The rows of a group lie close to one hidden flat surface of 13 dimensions, which passes through zero. Surfaces can cross.
In the rows, 128 means zero.
Known rows, each followed by its group:
[145 124 119 122 137 183 156 126 135 106  78 132 195 122 124 124 138 161
 157 143 121 127 149 106 110]
(1)
[107 100 169 110 134 152 142 113 126  72 138 140 173 162 101 141 171 134
 118 144 160 156 142 138 146]
(2)
[113 122 142 109 122 131 101 140 134  97 123 138 142 161 137 135 128 140
 105 163 159 118 102 128 144]
(3)
[153 146 119 119 135 103 167 123 145 132 145  98 131 141 111 109 132 126
 180  90 144 165 117 139 147]
(2)
[131 116 133 132 131 129 115 149 106 131 127 158 140 116 168 136 128 145
 111 167  92 103 100 118 121]
(3)
[157 186 105 143 135 123 116 151 103 177 106 130 100  59 149 128  72 135
 141  88  80 101 116  86 143]
(0)
[156  97 171 113 154 105 149 147 131 191 100  96 130 133  95 134 112  84
 127  68 119 128 138 145 162]
(3)
[138 132 125 118 122 120 145 135 122 159 131 147 125 134 111 136 127 104
 125 125 146 136 156 134 136]
(2)
[146 166  91 164 115 117 162 110 159 189 150 101  74 119 124 133 117  91
 195 119 159 111 176 136  77]
(1)
[ 95 113 162 131 144 109  84 123 102  82 152 118 123  97 147 117 159 171
  87 109  88 143  76 116 157]
(1)
[144 126 123 124 164  84 183 128 110  56 173 143 174  73 133 131 149 138
 154  84 125 216 142  94 177]
(1)
[114 144 106 129 119 146 146 132 114 146 108 155 119 119 143 139 142 133
 135 137 145 127 147 109 109]
(1)
[148 139  80 155 120  91  85 111  79 134 147 192 124 147 161  46 142 151
 139 162 110 137  74 102 143]
(0)
[122 208 152 115 121 108 138 130 161 124 206  71  80  85 122 163 112 145
 145  92 166 139 138 132 135]
(3)
[122  96 123 160 127 138  91 107  89 142 106 186 167 134 126 106 164 150
 101 195 144 109 144 103 135]
(1)
[127 100 120 153 104 184 104  78 151 150  55 104 149 180 113  88 154 127
 166 156 179  89 164 110  68]
(3)
[139  97  62 131 129 120 169 134 116 143  95 176 129  78 132 135  94  64
 118  83 112 167 209  97 107]
(3)
[110 126 104 165 134 158 128 112 118  96 132 168 132 137 142 132 152 134
 150 179 125 109 123 118 104]
(2)
[103 154  71  77 102 132  88 131 121 141  71 155  88 121 140 110  87 113
  55  74 158 161 146 101 122]
(1)
[129 118 153 120 146 108 152 159 163  82 153 109 135 142 139 175 115 114
 150 147 163 125 108 140 142]
(3)
[103 143 108 109 131 142 161 117 144 118 149 134  99 146 134 148 147 104
 126 114 134 163 151 151  79]
(2)
[120  80 217  90 143 114 110 120 131 110 140  76 172 137  99 128 162 149
  92  96 149 157 130 137 169]
(1)
[ 92  72 127 159 151  93  97 115 113  57 171 181 133 136 130 146 143  99
  87 171 151 137 121 127 154]
(2)
[118 144 135 127 126 144 139 115 121 125 139 120 121 119 120 120 146 146
 141 114 118 141 134 132 126]
(3)
[137 134 147 137 181 135 115 117 120 103 143 132 143 108 114 136 126 128
 119 114  87 126 126 123 136]
(2)
[157 195 197 126 198 134  95 138  85 166  99 127 125 113 127 119 111 113
 162  52 132 125 113  57 193]
(2)
[ 86 127  44 164 103 137  61  77 123  44 116 167  99 147 142  80 118 142
  97 153 156 133 105 101 111]
(1)
[144  74 128 135  69  86 157 137 134 161 153 124 153 135 110 125 148 130
 136 176 163 127 148 161 151]
(2)
[142 187  68 125 126 120 137 145 160 216  70  92  55 137 114 122  85 124
 133  73 119 104 110 157 102]
(0)
[119  66 105 161 145 121 140 136 113 119 148 163 169  87 156 146 159 163
  89 202  58 108 134 145  87]
(1)
[143 124  75 165 147  98 163 131 120 120 128 191 144 123 118 135 131 105
 159 150 162 145 147 112 159]
(1)
[113 102 162 128 128 123 116 146  98 128 138 154 139 130 161 141 154 134
 111 158 123 126 113 120 132]
(2)
[ 66 121 131 123 116 158 102 126 136  84 117 109  89 105 148 163 130 135
  82 117 126 120 128 121  90]
(1)
[117 169 142 100 112 155 167 166 112 171 129 126  85 101 180 153 149 146
 129 110  73 132 110 133  81]
(1)
[121 140 154 132 101 133 168 126 146 141 158  76 118  64  76 175 116 130
 137  97 135 123 184 143 153]
(2)
[132 157 102 197 154 105 143 127 102 165 145 163 118  62  90 152 121 127
 135 132 109 104 155 108 169]
(0)
[136  86 147 162 147  76 175 144 189 138 183  57 100 134 170 163 145  97
 198 147 130 109 116 168  63]
(0)
[132 133  65 140 143 166 157 117 200  78  96  96 146 109  72 165  66 110
 132 118 126 102 174 158 102]
(0)
[102 184 105 133 118 170 144 142 146  73 155 145  69 203  90 143 116 121
 156 152 101  98  25 211 155]
(0)
[120 170  54 165 121 174 118  90 164  69 100 128 128 149 100 111 104 144
 163 151 157 108 136 121 111]
(3)
[ 94 118 137 147 152 115 133 165 113 144 107 154 105 134 129 174 143 128
 100 143 113 103  82 145 154]
(0)
[157 155 145  98 151 128 230 177 118 183 115 129 153 146 133 149 173 144
 173 101  99 173 119 152 121]
(0)
[115 108 170 112 128 108 119 133  98  96 176 113 145  64 145 135 149 171
  90 100  74 162 116 120 155]
(2)
[107 152 121 139 146 120 128 126 137  73 132 122 108 100 123 153  95 108
 133  85 147 143 120 106 169]
(0)
[128 130 140 173 154 109 160 139 121 140 163 127 126  89 124 163 143 127
 161 140 101 111 132 131 134]
(0)
[168  96 171  97 136 161 140  92 143  68 158  85 235 152  78  77 170 200
 134 145  67 156 119 172 127]
(0)
[141 184  97  85  89 164 177 111 125 132 120 126 142  66  91 122 108 141
 124  55 136 195 228 101 126]
(2)
[133 118 166 112 103 152  98 133 136 120 113 107 133 153 192 115 126 119
 171 158 152 104 118  94  84]
(0)
[156 101 100 184 156  60 126 101 133 134 148 132 128 140  98  94 120  85
 176 116 166 136 127 126 167]
(3)
[124 121 183 164 134 171 148 126 117 173 115 136 167  79  51 199 125 103
 113 156 156  70 232 121 163]
(0)
[126 150  55 134 108 154  89 114 141 118  71 146 115 104 124 110  64 129
  98 117 140 107 156  96 117]
(2)
[171 144 189  64 118 130 119 154 141 131 142 113 211 150 111 135 113 172
  88 170 160 128 146 142 157]
(3)
[125  93 153 152 131  94 121 140  92 147 132 190 138 154 135 141 148  92
 129 175 173 118 133 110 167]
(3)
[117 137 119  86 127 155 130 160 160  83  99 120 133 133 138 173  77 117
  92 125 145 122 122 136 131]
(3)
[147 108 118 105 126  75 102 118 140  86 175 132 171 128 145 101 126 155
  97 161 154 166 139 121 131]
(3)
[129  94 146 148 132  84 123 140 105 157 162 139 131 101 167 128 149 123
 126 150 110 126 134 116 114]
(1)
[ 79 134 171 134 102 133  98  71 126  68 203  86  86 146 137 100 186 145
 152 109 152 166 117 123 107]
(1)
[141 135 162 118 162 131 123 144  94 154 118 167 137 177 153 118 162 124
 135 148 117 123  87 122 134]
(2)
[162 127  82 110 108 104 124 140 127 185  99 153 126 148 156  94 107 107
 120 139 146 136 149 116  97]
(3)
[100 147 131 132 139 130 100  85 120 107 119  95 112 146 118  78 182 189
 128  83 137 161  82 116 138]
(0)

New rows. What belongs after each?
[140 155 123 122 103 134 117 107 131 149 161 118 100 150  99 104 109 122
 123 127 108 122 138 159 117]
(1)
[117  80  97 161 160 115 120 102 177  82 116  71 166  49 106 151 113 147
 109 112 124 120 178 124 104]
(1)
[118 137  56  73  67 175 149 141 136 138  84 164 127 120 128 132  90 134
  61 121 117 150 179 144  84]
(2)
[186 177 113 138  90 205 103  86 134  84 130 134 162 150 105  60  69 131
 179 151  81  93 142 109 114]
(1)
[ 60 115 129 145 140  80  90 126 141 136 141  79  38 140 137 140 158 140
  89  94 132 133  64 162 111]
(0)
[133 123 175  68  92 151 115 134 147 105 172  91 122 140 141 130 108 122
 108 122  82 134 117 172  98]
(0)
[ 87 128 129 143 140 143 125 114 124 142 119 118 117 108  92 148 165 156
  98 128 135 119 135 144 138]
(1)
[159 169  54 119  67 142 188 138  99 141 100 174 154 106 179  81 137 168
 194 133 127 173 133  75 114]
(2)
[143 101 151 127 111 113  92 132 106 103 163 157 146 136 144 117  96  97
 107 151 117 121 135 111 146]
(1)
[140 147  81 166 144 136 156 113 132 145 104 136 144 127 132 107 159 156
 185 145 138 128 128 111 114]
(1)
[117 111 140 131 121 125 103 126 134 125 142 120 130 134 137 130 138 144
 104 162 120 111 119 139 112]
(3)
[104 142 112  60 125 131 161 132 141 143  89 104 116 141 139 125 158 147
 113  62 178 199 148 129 103]
(1)
[103 103 165 132 144  96 125  91 132 152 168  85 121 140  69 123 196 151
 101 117 156 148 133 174 147]
(1)
[141  99 214 144 103 160  91 105 100 156 163 127 161 103  92 139 130 118
 102 171 107  75 198 124 137]
(1)
[ 82 101  88 157 122 117 115 115 122 123 127 153 108  83 164 146 156 139
  91 153 139 133 155 110  81]
(1)
[ 93 152 133 151 168 111 118 132 133 135 168 129  50 111 129 179 112  65
 111 100 132 115 136 143 117]
(2)
[121 191 126 133 133 152 107 105  89 195 126 182  84 162  77 112 135 106
 105 125 148 111 144 132 155]
(2)
[156 148 130 144 135 131 150 113 137  90 151 101 149 112 128 111 122 132
 194 105 120 147 134 104 130]
(1)
[103 121 176 119 100 147 167 163 136  75 112  91 133 173 175 147 180 173
 204 145 150 130  26 132 150]
(2)
[ 93 130  82 169 167 129 122 129 183  99  72  76  91 117 108 158 107 140
 124  96 136  97 105 142 107]
(0)
[ 88 180 139 168  99 175 112 125 136 124 119 101  68 168  77 139 146 174
 154 153 115  46  23 183 177]
(2)
[117 182 172  75 114 113 111 142 145 109 155  76 107 128 162 143 122 154
 130 101 187 160 121 104 136]
(3)
[177 196  50  86 158  74 131 131  86 151 151 192 116 122 122  56  91 130
  94  53  68 213  95 129 173]
(2)
[161 115 172  77 128 146 168 177 177 163  94  48 154 124 122 164  97 134
 136  98  99 110 126 169 113]
(2)
[112 109 162 152 150 151  95 126 122 108 106 144 144 164  85 148 128 114
 112 166 152  80 109 136 173]
(2)
[205 182 101 104 137 118 129 143 116 169  96 132 160 118 120  78  77 159
 143  94  96 139 114 110 160]
(3)
[126 112 110 196 142 122 108 101  81 154  89 188 114 148  97 101 135  90
 158 132 156 101 122  89 189]
(3)
[160 110 189 121 132 152 100  97 140 175  82  79 177 172  47  95 135 134
 131 116 159  96 151 144 171]
(3)
[102 112 154 131  89 106 146 137 119 143 162 131 108 110 118 155 147 126
 117 141 149 127 148 140 153]
(2)
[106 111 141 133 146 135 180 108 153 169 151  88 135 133  68 155 205 166
 117 138 127 137 146 204 109]
(1)
[123  94 110 125 161 105 111 141 134 136  88 124 146 107 118 136 129 151
  78 118 141 127 116 129 157]
(1)
[ 99 129 162 121  86 151 121 129  83 131 130 150 133 108 122 138 160 161
  97 147 134 129 132 113 163]
(2)
[129 149 136 146 135 139 116 134 136  75 148  90 117 114 170 120 115 156
 165 127  59 109  62 125 103]
(1)
[159 148 190  94 149 136 151 155 100 184 109 126 151 118 138 145 133 111
 150  94 137 143 162  91 144]
(2)
[ 95  98 186 185 159 125 101 173 119 156 113  93 102  59 207 192 151 157
 144 169  81  36  80  93  97]
(1)
[165 104 140 128 125 118 113 109 133 116 127 105 167 147 156  79 131 127
 175 137 146 138 140  99 105]
(1)
[118 138 135 113 105 137 158 159 109 150 127 155 118 134 156 152 146 127
 129 145 113 127 117 140 116]
(2)
[130 178 147 144 102 157  20  83 107 176 101  79  93 112 104  49 117 195
 105 102  93  72  92 109 138]
(0)
[149 102 119 129 102  93  93  93 144 166 153  83 115 113 152  84 119 124
 116 119 131 128 184 124  61]
(1)
[125  88 129 176 134 113 142 124 145  73 185  89 155  56 155 140 147 178
 149 157  53 117 115 140  98]
(2)
[ 90 150 135  85  99 167 101 119 130  42 101 158 110 157 120 145  79  72
 103  91 214 161 154  79 172]
(1)
[132 136 119  93 123 140 132 193 118  85 141 163 116 109 182 164  71 114
  96 144  47 119  66 144 134]
(0)
[127 111 152 156 155  97 145 106 131 144 155  94 147 104 105 131 178 153
 143 123 130 136 140 144 139]
(1)
[120 120 169 139 127 124 156 134  96 207 137 140  89 146 116 133 178 104
 150 119 118 123 121 145 130]
(3)
[133 141 110 149 132 125  99  94  87 138 135 187 135 157 101  82 154 138
 113 155 131 134 121 120 151]
(2)
[100 149 153 118 146 169  90 110 114  99 102 118 116 117 154 122 135 149
 124 103 119 128 119  88 105]
(2)
[103 149 197 130 144 149 106 168 107 224  49  85  91  91 158 172 147 155
 132 101 147  67 102  84 141]
(1)
[122 123 146 149 156 109  87 110 125 142 146 118 101 112 122 131 119 104
 104 116 130 112 148 119 122]
(2)
[120 157 166 163 158 107 107 110  56 124 154 184 125  92 132 120 154 111
 147 113 158 153 143  50 198]
(2)
[164 154  97  93 101 123 174 142 132 118 211 181 115 148  71 134  66  70
  94 128  62 154 159 204 144]
(1)
[100 168 139 129 130 142 138 127 116 185 124 106  86  88 114 150 158 156
 117  92 119 125 134 132 125]
(1)
[158 140 156 128 157 137 143 124 119 152 119 135 159 132 106 127 130 109
 153 115 144 135 154 110 152]
(2)
[154 140 122 115 176  71 159 123 116 106 171 148 133 126 132 110 137  93
 158  73 156 214 148 103 162]
(2)
[111 124 116 145 147  85  84 120 139 113 132  73  73  68 142 120  93 119
 109  45  97 137 106 109 130]
(3)
[143 136 140 110 135 119 118 123 132 155  99  97 117 145 105 104 113 115
 138  72 146 141 121 124 157]
(3)
[121 108 169 125 126  99 119  85 139 142 176  82 133 120  64 117 168 133
 104 100 162 155 177 158 146]
(1)
[148  54 164 122 151  99 109 103 154 128 124  71 192 128 106 107 153 154
 114 132 137 137 152 143 126]
(1)
[113 116 159 126 175 107 105 121 138 108 152  99 106 128 171 136 145 109
 132 100 132 151 124 112  96]
(2)
[ 85  92 123 133 148 131 167 120 133  75 157 131 152  69 113 185 169 141
  90 129 128 163 174 136 114]
(1)
[124 112 144 139 169 100 130 132  93 204  64 104 162  88 129 108 194 197
  90  83 110 156 145  89 124]
(0)
[168 134  97 171 132  93 147 122  72 227 136 187 152  59 125 115 155 141
 132 154 124 127 205  91 134]
(1)
[140 140 126 144 127 104 109 150 140 172 105 105  92 123 131 138  87 106
 143 119 144  86 104 121 149]
(2)
